The rows are grouped in 4 different ways at once. Each group adds its own fixed numbers to the row, and there is some noise. The rows also spread widely along 15 directions, which tell nothing about the answers.
Some rows, each with its group in each grouping after it:
[-32  41  19 -35 -12 -91  13  12 -39 -17  14  -7 -20  22  -3   9  24 -36
  19  52  21  17   9 -18  -8]
(3) K_783 K_502 D
[-15 -37   0  13  26 -75 -21  56  10  37 -10  56 -28 -12 -59  -8  -1  19
  20 -21 -13  -6  17  18  44]
(4) K_984 K_589 G
[-32  15  25  26  51 -15 -42  50  14  22   4 -20  10 -24 -27 -17  -8  32
  -8 -10  -5  11  -7  25 -10]
(3) K_20 K_785 N
[ 10  19  40 -40 -64  13  37   4  -4 -33  21  44  -9 -27  10 -17   1 -64
  -1  -9  -7  41 -18 -14  21]
(4) K_783 K_669 M
[  6 -10  31 -43 -25 -53  18  46 -18   9   6  57 -51 -23 -49  -2  28 -16
 -31 -21 -13  61  16   1  44]
(0) K_984 K_535 D
[ 20  34   9  13 -27 -30  35  -4 -65 -18  10  -9 -28  10 -19  38  28  43
  -4  61  38 -22  31  16  51]
(1) K_507 K_702 M
[-44 -37 -12 -21  99 -15 -53   0  19  18 -13 -22 -15  24 -18 -61  44 -32
  -7 -40  22  19  43 -15  -6]
(5) K_507 K_589 W
[-18  18   5 -55  10   6 -17  -8  -7 -37 -21  22   6 -19  -9 -28  -4  12
 -24 -28  16 -13  11   3  22]
(1) K_20 K_535 G
[ -2  17  27 -31   5 -48  21 -10  -7 -12  -3  -9 -18  13 -16  20  36  19
  15   1  18  38  -2 -19   1]
(5) K_507 K_502 N
[-28  63  19   6 -38  11 -20  36 -38 -43  30 -17   0  -1 -21  -9   2 -21
  -4   5  31 -13  17  24  24]
(2) K_984 K_669 Y
[ 15  54  20  36 -29 -12   6   5 -22  -4  31 -12 -31  -5 -15  40  12  45
   5  48 -17 -21 -17  11  25]
(2) K_783 K_702 W
[ -7 -10  -3 -21  21 -20 -33   8  -1  -6  16  -3  15  34 -10 -28  36 -19
  -7 -21   7  -1  11   5  26]
(0) K_984 K_785 Y
[-23  10 -11 -61 -58 -15  25 -18  27  -2 -29  41  28   7 -19 -22  11 -24
  24 -58  23 -21 -30 -21  11]
(0) K_507 K_502 N
[ -5 -37  28 -51  19 -81   2  67 -36  -9  37   5  18  23   6   6  -1  -3
 -34  21  12  43  19  18  15]
(3) K_984 K_702 G
[ 13 -12 -14   1  19  20 -28  -5 -11 -16  18   3  20  14  -9   4  -8   0
   5  51 -12 -12   2  10  15]
(2) K_507 K_702 W
[  3  68  33  21   1 -55 -62   6 -23 -24 -17 -31  33  14  -6  26  40  10
 -13  37  13  26 -36 -13 -32]
(3) K_507 K_535 G
[ -5 -32 -14 -43 -10 -11  40  26 -15  20  15  53 -23 -31 -36  17 -19   7
  10  33 -23   5   5   5  19]
(1) K_507 K_535 N
[-18 -17  -1 -54  38 -45  31  33  -6  21   0  18 -17   0 -43  17   5   3
  15  28  -3  31  12 -10  15]
(0) K_507 K_785 G
[ 12 -17   8 -18 -17   6  28   3  -2 -17 -23  13  10  -6  -7   5  -5  27
  -7 -15  21  20 -15  -9   1]
(4) K_507 K_669 G
[  6  16  12  23 -23 -16 -17  21 -18 -30 -30  22   2 -30  -2 -19 -10 -10
   0  28  30 -13   1  17  -2]
(1) K_507 K_785 G
[-37  24  -7 -26 -16 -49 -26  35 -57   7  39   8   0  -6 -12  13  13  23
 -19   6 -26 -19   1  -1   2]
(3) K_984 K_669 M
[  5   9  45 -77 -11 -25  53  21 -36 -46  20   4  -4 -17   7  31 -28  19
 -36  46  15  42  12   9  16]
(1) K_20 K_702 W
[-11 -27  13  42  26 -23 -74  27 -23 -42  11 -11  25   5  30 -38  -1  26
 -16   8   7 -20  15  39 -17]
(1) K_984 K_589 N
[-15  -3  32  24  35 -35 -11  33   4  -5  17   4 -20 -16   5 -22 -23  60
  18   8 -13 -21   2  34   2]
(3) K_507 K_589 N
[-10  -6  21   8   6  15 -11  24   0 -13  -4 -25  10 -19 -13  -9  -6  44
 -16 -24  27  17  -7  19 -21]
(5) K_507 K_502 N
[ 22 -13  13 -34  10 -21  13  -5  20   3  36  28  11  23  19  -2  10 -16
  25  11 -30   8 -31  -3  26]
(3) K_507 K_702 G
[-39  13  -5 -48  22 -18  15  16 -12  10  18 -24 -12  13   5 -17  16  27
 -29 -19  10 -19  14   4   5]
(0) K_20 K_535 Y
[-30  49  -2 -13  -1 -16 -33  -4  -4  11 -10  30 -20 -23 -51  -5  33  -4
   3 -21  -9 -12   4  -1  32]
(1) K_20 K_535 N
[ -7  -1   9 -56   6  32  19 -10  17 -52  -5  12  29  -4  11 -29 -41 -55
  20  43   8  15  -4  -4  -3]
(0) K_783 K_535 N
[-37  15  46 -25   3 -28 -40  52  14   0  76   6  -2   0  16 -27  26   2
  -9 -72 -45  28 -19  20   3]
(2) K_984 K_702 N
[ -7 -32   0 -40 -22 -40  21  12 -30 -24   9  32 -21   5  41 -48  -3 -33
 -17   9  24 -16  31   0   9]
(3) K_984 K_502 G
[-46   4 -17   4 -19 -26   0  26 -46   9  27 -12 -10   5  18  -5  30 -15
  -3  -4  10 -22   6   2 -24]
(5) K_20 K_702 N
[-40 -33 -23  -7  50 -43  -1  38 -10  25  -3   2 -44  -4 -27 -18   0  11
  10   2  -4 -16  33  -2  -1]
(5) K_783 K_669 Y
[  8  28  21 -38  15  -6  -7  -8 -25 -35  -2  -8 -18  -5  -4  12  12  14
 -11  21   4  19  10  -7   9]
(5) K_507 K_702 Y
[-16 -44 -46 -33   9 -78 -17  10 -19  54 -37  29 -13  -4 -24  25  48  28
 -36  -4 -35  15 -25 -53 -36]
(1) K_783 K_669 G
[ 31  30  28  12 -18   3   3  -8  42  -7   2  42 -15 -38  12 -37 -29   7
  32   3 -17 -36 -24  31  38]
(5) K_507 K_785 N
[  4  46 -14   6 -37  39   2 -29  -8 -22 -39  -3   6 -19 -18 -10  -9 -50
   3  54  38  -9  -7 -15   1]
(4) K_783 K_589 D
[ 25  14   4 -29 -43 -19  15 -24 -10 -27  -2  -7  34  35  13  26  21  19
 -14   6  11   9 -30 -31   3]
(2) K_984 K_702 W
[-34  41   6  -5  23  24   6  19 -31 -15   8 -20 -55 -25 -45   7   1  47
   2  12   5  -2  31   1  11]
(2) K_507 K_669 Y
[-63  46  23 -12  77 -42 -33  38  -9 -15  10 -52   1  29 -34 -19  24 -22
  19  12  41  13  41  16  10]
(0) K_20 K_785 Y
[ 39 -31  22  32 -33 -56   6  25  -5  19  42  20 -16  39  16  -4  71  11
  -1 -28 -11  13 -19   5  25]
(2) K_507 K_785 Y
[  2  33  18  -4   9  -7  -9 -12   0 -25 -36  -2  -7  -7 -20  -4  25 -19
   7  19  35  24  -1 -17   3]
(1) K_507 K_589 G

New rows. What belongs after each?
[ -7 -35 -44  24 -18 -10  21   6  -6   5 -31  29   1   0   6 -20 -29  57
  23   0  15 -93  -4  18   9]
(0) K_507 K_702 G
[ 11  66  37  44 -42   2  21  36 -19  10  40 -16 -12 -34   5  11 -24  35
  -9  52  -4 -25 -26  39  13]
(3) K_507 K_669 M
[-50  19 -36 -85  24  -4   1   0 -39   3   8 -23  10   2  -7  14   5  -5
 -31  28   5 -12  18 -18 -13]
(1) K_20 K_702 Y
[  3 -24  -8  28 -14  37  17  16 -14  18  -3  -9 -14  -7  -7   2  35 -13
 -12   6  10  26 -21 -14 -26]
(0) K_507 K_589 G
[-11 -10  33 -65  12   8  -1   1 -21 -35  47  12 -20   9  -3  25  59  18
   2 -44 -50  83 -23 -45 -20]
(2) K_507 K_535 G
[  6  17  23 -73 -12   8   0 -15 -21 -25  34  17   1  11 -19   1  46 -19
 -27 -17   8  36  12   4  49]
(1) K_507 K_535 N
[-33  64   8  -5  -2 -15  12  14   7  -3   8 -34  12   8 -10  11   0   8
  21   9  28 -18 -16   4   6]
(1) K_984 K_702 G
[-32  16  -5  -3  30 -28  13  18  18  11 -37  -9   7 -10 -28   4 -16  13
  42  14  22   4  -9 -20 -27]
(4) K_507 K_785 G
[ -8 -10  16 -14  17 -19 -10  16 -19 -20  21  15  -4  -3  -9   8   9   6
  28   2 -24  21  -6  -6  -1]
(5) K_507 K_702 M
[-15  35  35 -39  -9  31  26  -1 -24 -62  -3 -16 -13  -5 -16 -16   6  12
  -8 -14  54  26  35  -1  20]
(2) K_507 K_535 N
[ -4  18   0 -27   4  -1   7 -19  -9 -33   5  -1  -3  26 -14  -2  24 -35
  21  26  18   0  11 -13  24]
(1) K_783 K_535 Y
[ 18  32  24 -20 -71  49  42   3 -20 -20  -3  17 -22 -53  -3 -11 -13 -11
 -32   4  35   4  -3  14  20]
(5) K_507 K_589 N
[ -8  -3  -5 -24  -9  27 -55  14   9   9  -5  11  40 -13 -20 -46   6  -2
 -59 -57  10  -7  -6  16  18]
(3) K_984 K_535 N
[-27  14  -9 -34  46   3  -8 -10   5  -8 -27 -16 -16 -26  32 -45 -20  41
 -44  -2   9 -29  12   2 -13]
(1) K_20 K_669 G
[ -7  -1  16 -10  40 -21 -15  13  -1   0   3  -1 -11   2 -14   6  11  18
  -5   1 -13  21   6   1   8]
(4) K_20 K_702 Y
[-42  32   8 -39  11 -20  -1   5  36  32  -3  -7  -2  12 -19 -48  30 -26
  -7 -70  26 -10   1  -2  31]
(3) K_783 K_702 N
[  1 -26  23 -25   8 -18  13   9 -11 -28   0  14  -2   0  40 -39   7 -36
 -19  11  -1  36   4 -13 -14]
(0) K_20 K_669 M
[-22  13  -7 -31  -1  -1  -2  19  -2  -7 -14 -15  35  -1 -17  -1 -21   2
 -18   5  37 -11  -1   9   8]
(4) K_783 K_702 G
[ -4  27  -1 -26  12 -27  33  -1   2  -2  15 -16 -10  -5  27   0 -37  45
   0  70 -12 -34  -1  11   1]
(0) K_984 K_535 N
[-35  27  26 -10   2 -23  -2  39 -15 -40  10  21 -55 -29   7 -56 -20  18
  -1 -24  19 -33  49  27  32]
(2) K_984 K_535 G
[ 24  13  32 -37 -12 -17  32  -2  -1  -9  15   9 -18  -5  -3  20  19  23
 -18   9   0  23 -19  -2  34]
(1) K_783 K_589 G
[-20  13  45  56  29 -21  10  55   3  17  18 -30 -26   9 -51  11  48  16
  26 -15  12  55  -1   7   3]
(0) K_507 K_535 M
[-15 -23   9 -39 -10 -24  15  16 -22 -14  13  49 -30 -12 -45  26  20  41
  24 -34 -16  15  -1  -4  24]
(1) K_507 K_502 G
[ 45  -1  23  13 -24 -40  66  10 -14   6   3   8 -26  -6  31  27  -9  41
  -5  67  -4  14 -32  -7  -7]
(3) K_507 K_669 G
[ 19  75  24  -1   8  -1 -37 -56  -3 -34  -5 -21 -14  -5  31 -17  32 -13
  -8  45  -4   6   1 -19   3]
(4) K_984 K_785 N
[ 18  -2   3 -15 -65   9  35  -4 -32 -33  -5  32 -11   1 -23   7  12  -3
  -3  -2  28   0   6 -17  34]
(2) K_984 K_589 W
[-16  25  -4 -41  51  26  12 -20  47  32  13 -23   5   3   3 -19  18 -13
   3  -7 -10   8 -25 -16   7]
(1) K_20 K_785 G
[ -7  74  28  10  47  -2 -48   3  12 -11 -42 -26   6 -26 -50 -24 -18 -23
 -25  50  51   7  36  25  38]
(4) K_20 K_785 W
[-29  -2 -32  15  31  45   2  14  -3 -29 -34   1  10 -20 -34 -19 -54  33
  30  25  28 -49  19  10   6]
(2) K_20 K_535 G
[ -2  46  46 -13  -8   0 -29   7 -10 -20  40 -27   9   3  -4   8  29 -20
 -25  20   0  38 -19  16  -1]
(0) K_507 K_502 W
[-25  24  12 -12  30 -12 -42   4  -2 -18   5 -18  22  -5 -12   1   5  29
   3   4 -14  -2 -18  -3 -10]
(1) K_783 K_589 M
[-49  39 -17  -8  51 -17  -6 -15   3 -33 -88 -43 -13 -18  -9 -38 -34  59
  14   5  61 -38  28 -20 -43]
(5) K_507 K_535 D
[-20 -11   9  11  32 -27 -16  26  15  -9   5 -32  21  17  18 -23 -14  77
   0 -19  24 -29  -7  25 -15]
(2) K_507 K_502 G
[-33 -12 -28 -44   0  13  21  -4 -31  13  15 -11 -13   9 -35  17  18  46
 -14  -9  10 -22  12  -4   9]
(0) K_507 K_502 W
[ -2  32   5 -43 -10 -40   5   2 -18 -27 -30  31   6 -12 -43  13 -10  -8
  12  37  13   7  13 -16  30]
(1) K_984 K_535 M
[ -2  30  20  -2  25 -24 -40 -18  -5 -19   2  -4 -14   0  17 -33  11 -26
 -11  41  10  -9  23  12  15]
(4) K_507 K_589 W
[  4  11  35 -33  39  -7   5  23 -33 -39  35 -12  10  -3 -28  28 -10  25
   8  62   7  36  21  21  28]
(1) K_507 K_785 M
[ 11 -18  -4 -15 -39 -10 -10  48 -14  18  -5  13  24 -28  16  -7 -13  12
 -65   5   2   7 -26   9 -26]
(2) K_507 K_702 G
[ 36  29  19  33 -41 -16  31  -9   2  10  -2  -8 -27 -13  14  -5  13   0
  -8  39  17 -11 -18   1  13]
(5) K_783 K_502 M
[  0  28  28 -35  41 -33 -21  -2   6 -13  29 -37  20  12  41 -15 -11  49
 -34  36 -11  -7 -10  30   0]
(0) K_507 K_669 N
[-11  24  12 -42  13  20  68  -2 -23 -29  47 -13 -32   5   1  50  -9  21
  43  58 -31  23  -7 -25  -2]
(2) K_20 K_702 Y
[ -4  16  23  -7  18 -37   0   9  14  -5 -14  27 -38 -23   4 -28  -1  15
  16 -10 -15   0  -3 -13   6]
(3) K_984 K_785 G
[-37  43  43  -5  52 -23 -49  41  13 -20  51 -48  25   2  16 -27 -16 -44
   9  56   8  30  -3  44 -24]
(1) K_507 K_502 D
[  7  -2  25 -34  -3  -5  25   4  29 -17  -2   2  20  12  16 -25   0 -46
   2  11   9  45 -18 -15  -7]
(0) K_984 K_535 N
[-23  28  40 -29  19 -43   8  26  -3  -5  15  16 -26 -11 -16 -16  21 -15
  12  -7  -8  29  10  -1  26]
(0) K_20 K_785 M
[ 12 -29   1   5   2 -13   6   5  -6   3  30 -13  -2  22  24   3  26  39
 -11  -6 -13  -7 -17  -1  -4]
(1) K_984 K_589 Y
[  2  27  36 -23  19 -18  -4  23 -19 -42   0  16 -15 -37 -16  20 -20   0
  28  54 -12  39  -6  -3  -9]
(5) K_507 K_785 G
[ 18  -3   8   4  10  -9 -19  -1  -4 -18 -17   6  11   0 -22  10  10  34
   1  10 -14  23 -14 -25   1]
(2) K_984 K_589 M
[  1  34  21 -42 -15 -47  14   0 -21   2   1  14 -18  -5 -15   4  23   0
 -14  11   2  16   3 -24  25]
(3) K_984 K_589 M
[-26  -1   7  16  52 -51 -71  22   4 -16 -16  14  -1  23 -61 -20  32  20
  24 -45   9 -12  28  13  36]
(1) K_984 K_535 Y
[-14  69  25  -5  16  11   5 -15  14 -38 -49   2 -20 -29 -60  -7 -19 -30
  37  43  41   4  20  -8  32]
(1) K_783 K_785 W
[ 18  -5  -8 -35  -1 -17  20 -25  18  42  -7  26 -23   1 -37  14  39 -23
  -8  17 -10  28 -12 -26  25]
(1) K_507 K_502 W
[-13  13  13  -9  35  18  13  13   8  -4  -5 -11 -26 -26 -41  -7 -16  -2
  14  27  17  13  18   8  21]
(5) K_783 K_589 N
[ 18  36  16  26 -53   1  12 -13  -7 -33 -19   8  14  -8  -7  24   3  -1
  24  31  13  -6 -36  -5   1]
(1) K_783 K_702 N
[-19 -88  -8 -23  21 -23  26  64 -17   0   1  23   9  -1 -33 -11 -27  14
 -13  -3  24  29  34  20  11]
(1) K_984 K_669 N
[  5  43  28 -77 -18 -40  40 -27  -5 -12  28 -12  -9  -7  51  24   3   2
  -3  56 -23  29 -35 -29 -34]
(5) K_507 K_502 N
[-41 -28  20 -21  60 -46 -16  51 -22   6   3  -9 -26  -8 -39  -1  15   6
 -22   4  10  59  36   1 -13]
(1) K_507 K_669 W
[ 17  19   9   0  46 -23 -10   0   1  21  10 -17 -32  -4   6 -15  26  -6
 -13  46   4   9  13   8  19]
(5) K_507 K_785 G
[-15  43   3 -35   1 -42 -45 -10  -8 -43 -44  -2  56   8  -2 -31 -20   2
 -13  15  41 -39   3  -4   6]
(3) K_783 K_535 M
[-27 -32 -35   6  41 -26  -5  28 -21  21 -12   2 -13  10 -23 -16   6  34
 -11   9  16 -39  29  16  17]
(0) K_20 K_535 G
[-14  36  25 -56   0  -9   6 -10 -14 -65  -2  12  20   0 -25  29 -21 -21
  48  48   2  26 -19 -27  -5]
(3) K_783 K_502 G
[ -3  23  34 -40  11 -60  45  13  20  17  25 -15 -14  15  20   2   8  35
  -4  17  -3  13 -14   9   9]
(0) K_507 K_535 N
[  2  -6   7 -16  14 -40  -3 -12  -6 -10  -3  21  -4  18  -6   2  27   9
  16   1  -5   2 -11 -16  15]
(3) K_20 K_502 G
[ -3 -15 -18 -24  -2 -26 -29  -1  -8 -23   6  47  31   6 -12   0 -14  23
  39  17 -28 -35 -11   3  13]
(2) K_507 K_785 N
[ -2   2   2  -9  -5  30 -52  13 -20 -26   3 -17  22  -2  13 -50  12 -14
 -68 -18  33  -1  28  23  15]
(2) K_984 K_702 N
[-56  -8 -28 -64  -3 -24  -6   8 -35  -7  24  19   0  15 -31 -17   6  -8
  15 -21  23 -32  36  13  28]
(4) K_507 K_502 D
[-20 -15 -12 -20 -10 -47  -9  31 -21  24  -4  25 -16   2 -36 -20  32   2
 -23 -29  25  -6  23  15  27]
(1) K_507 K_535 D
[  8 -28 -25 -69 -44 -32  22   1  -5   0 -17  30  32  31  -9 -19   8 -27
 -33 -24  44 -12  13 -16  42]
(2) K_984 K_702 W
[ 14  -9  21 -21 -27   3  31  21 -27 -17  50   5  14  10   8   2   4  38
  -7   3   5 -14  -5  32  37]
(0) K_507 K_785 M
[-28  50  44 -14  49  30  -1 -31  17 -71   3 -36 -20   3  24 -43  -5  -5
  41   7  19   4  15  -3  -5]
(0) K_507 K_785 W
[  7  19  27  25  27  40 -54   9 -41 -59  14  -5   0  -9 -30   0  12 -20
  15  43   2  28  17  10   3]
(3) K_507 K_785 Y
[-34  -1  -5 -31   8  24 -35   8  22 -18  -8   6  60  19 -58 -23  -7 -64
  21 -28  39   2  -1   3  29]
(4) K_783 K_589 W
[-20 -18  16   7  16  14   6  26 -11   0 -29  17 -54 -36 -39 -19  31 -42
   1  -1   7  76  22 -36 -29]
(2) K_507 K_589 N
[-14  38  17   3  23  22 -39 -20   5 -21 -16 -26 -12   2   4 -33  53   0
 -19 -35  14  15  -6 -14 -14]
(0) K_507 K_535 G
[-40  39  -4  -8   0 -27 -37  12 -31 -17  -8   3  31  -9 -41  19   1  46
  17 -14   1 -30  -4  -1   4]
(4) K_20 K_785 M
[ 15  30   5 -51  -6 -39  27 -18  -3 -27 -33  34 -18 -17 -14 -17 -33  16
  -8  45  29 -30  35  13  60]
(1) K_984 K_535 N
[  8   2  57 -19 -28 -18  47  24  28 -32 -43  28  -7 -38   3  -8 -18   4
   5 -21  10  67 -33 -31 -28]
(2) K_20 K_589 N
[ 42 -23  43  69   6 -24 -14  56  -9 -50 -38  12  14 -26 -38  11 -69  68
   9  52  33  -1  14  51  24]
(4) K_984 K_589 Y
[ -7  58   0  -4  -3 -15  12 -10   5   6  -9 -21   5  12  -6   9   3  -4
  23  33  17 -25 -18 -12   1]
(3) K_507 K_702 Y
[  3  -2  31  -8  14  -7 -10  -4 -52 -55  13 -10 -40  -5  28 -24  37   4
 -38  18  10  27  41  -4   2]
(1) K_783 K_535 M
[ 25 -12  14 -39 -54 -36   8 -19 -19 -15  20  41   9  22   8  12  61 -53
  -2   8  -2  42 -24 -21   8]
(1) K_507 K_502 N
[-20  49  40 -26   2 -12   0   2   0 -16  -3 -22   1 -16  14 -24  10  37
 -30 -37  21   4  -7   2  -3]
(3) K_20 K_785 N
[ 27 -10  -7  23   4 -14  -4  -1  41  52  -7   2   6  13 -10 -10  18  45
 -15 -30  -7 -23 -31  10  25]
(4) K_507 K_669 Y
[ 46  27  20  34 -48 -27  -1 -33  -2   2 -41   0  -8  -2  21   5  49  33
 -34 -10  16   8 -29 -16  -4]
(4) K_507 K_702 N
[ -4  17  37   7  21  21  31   3  38 -18 -12 -34  -7   2  18 -23   8  18
  12 -28  16  32 -22 -23 -24]
(2) K_20 K_785 Y
[ 12  31  -7 -20 -11 -27  17 -23 -15  12  -6 -43  13  17  41  -4  22   5
 -50  54  42 -16   2   3  -4]
(1) K_507 K_702 N
[-57  13 -28  -3   8 -36 -20  36 -12  42  -9   2 -25   3 -62 -23  35  -7
  -4 -39  27 -22  37 -10  21]
(2) K_984 K_785 W
[-25 -13   4 -54 -20  14  21 -20  17 -46 -21  45  -5  -3 -16 -19  -5 -38
  57 -48  -6  19  -7 -47  -9]
(4) K_984 K_502 Y
[-13  19 -10 -28  55  24   2  -7  37  12 -31  11 -28 -31 -46 -26 -30 -27
  34  29   3  -6  15  -7  20]
(5) K_507 K_589 Y
[  1   3   9   8  16   6 -50   2 -42 -47   1  17  -1 -11 -16  19  13   5
  11  30 -16  18   4  -1  -5]
(4) K_507 K_702 G
[  3  -3   1  -3   1  16  26 -18 -22 -30  -7  -1  -2  22 -11  -8  17 -22
  26  21  39   7  20  -9  19]
(3) K_507 K_702 N
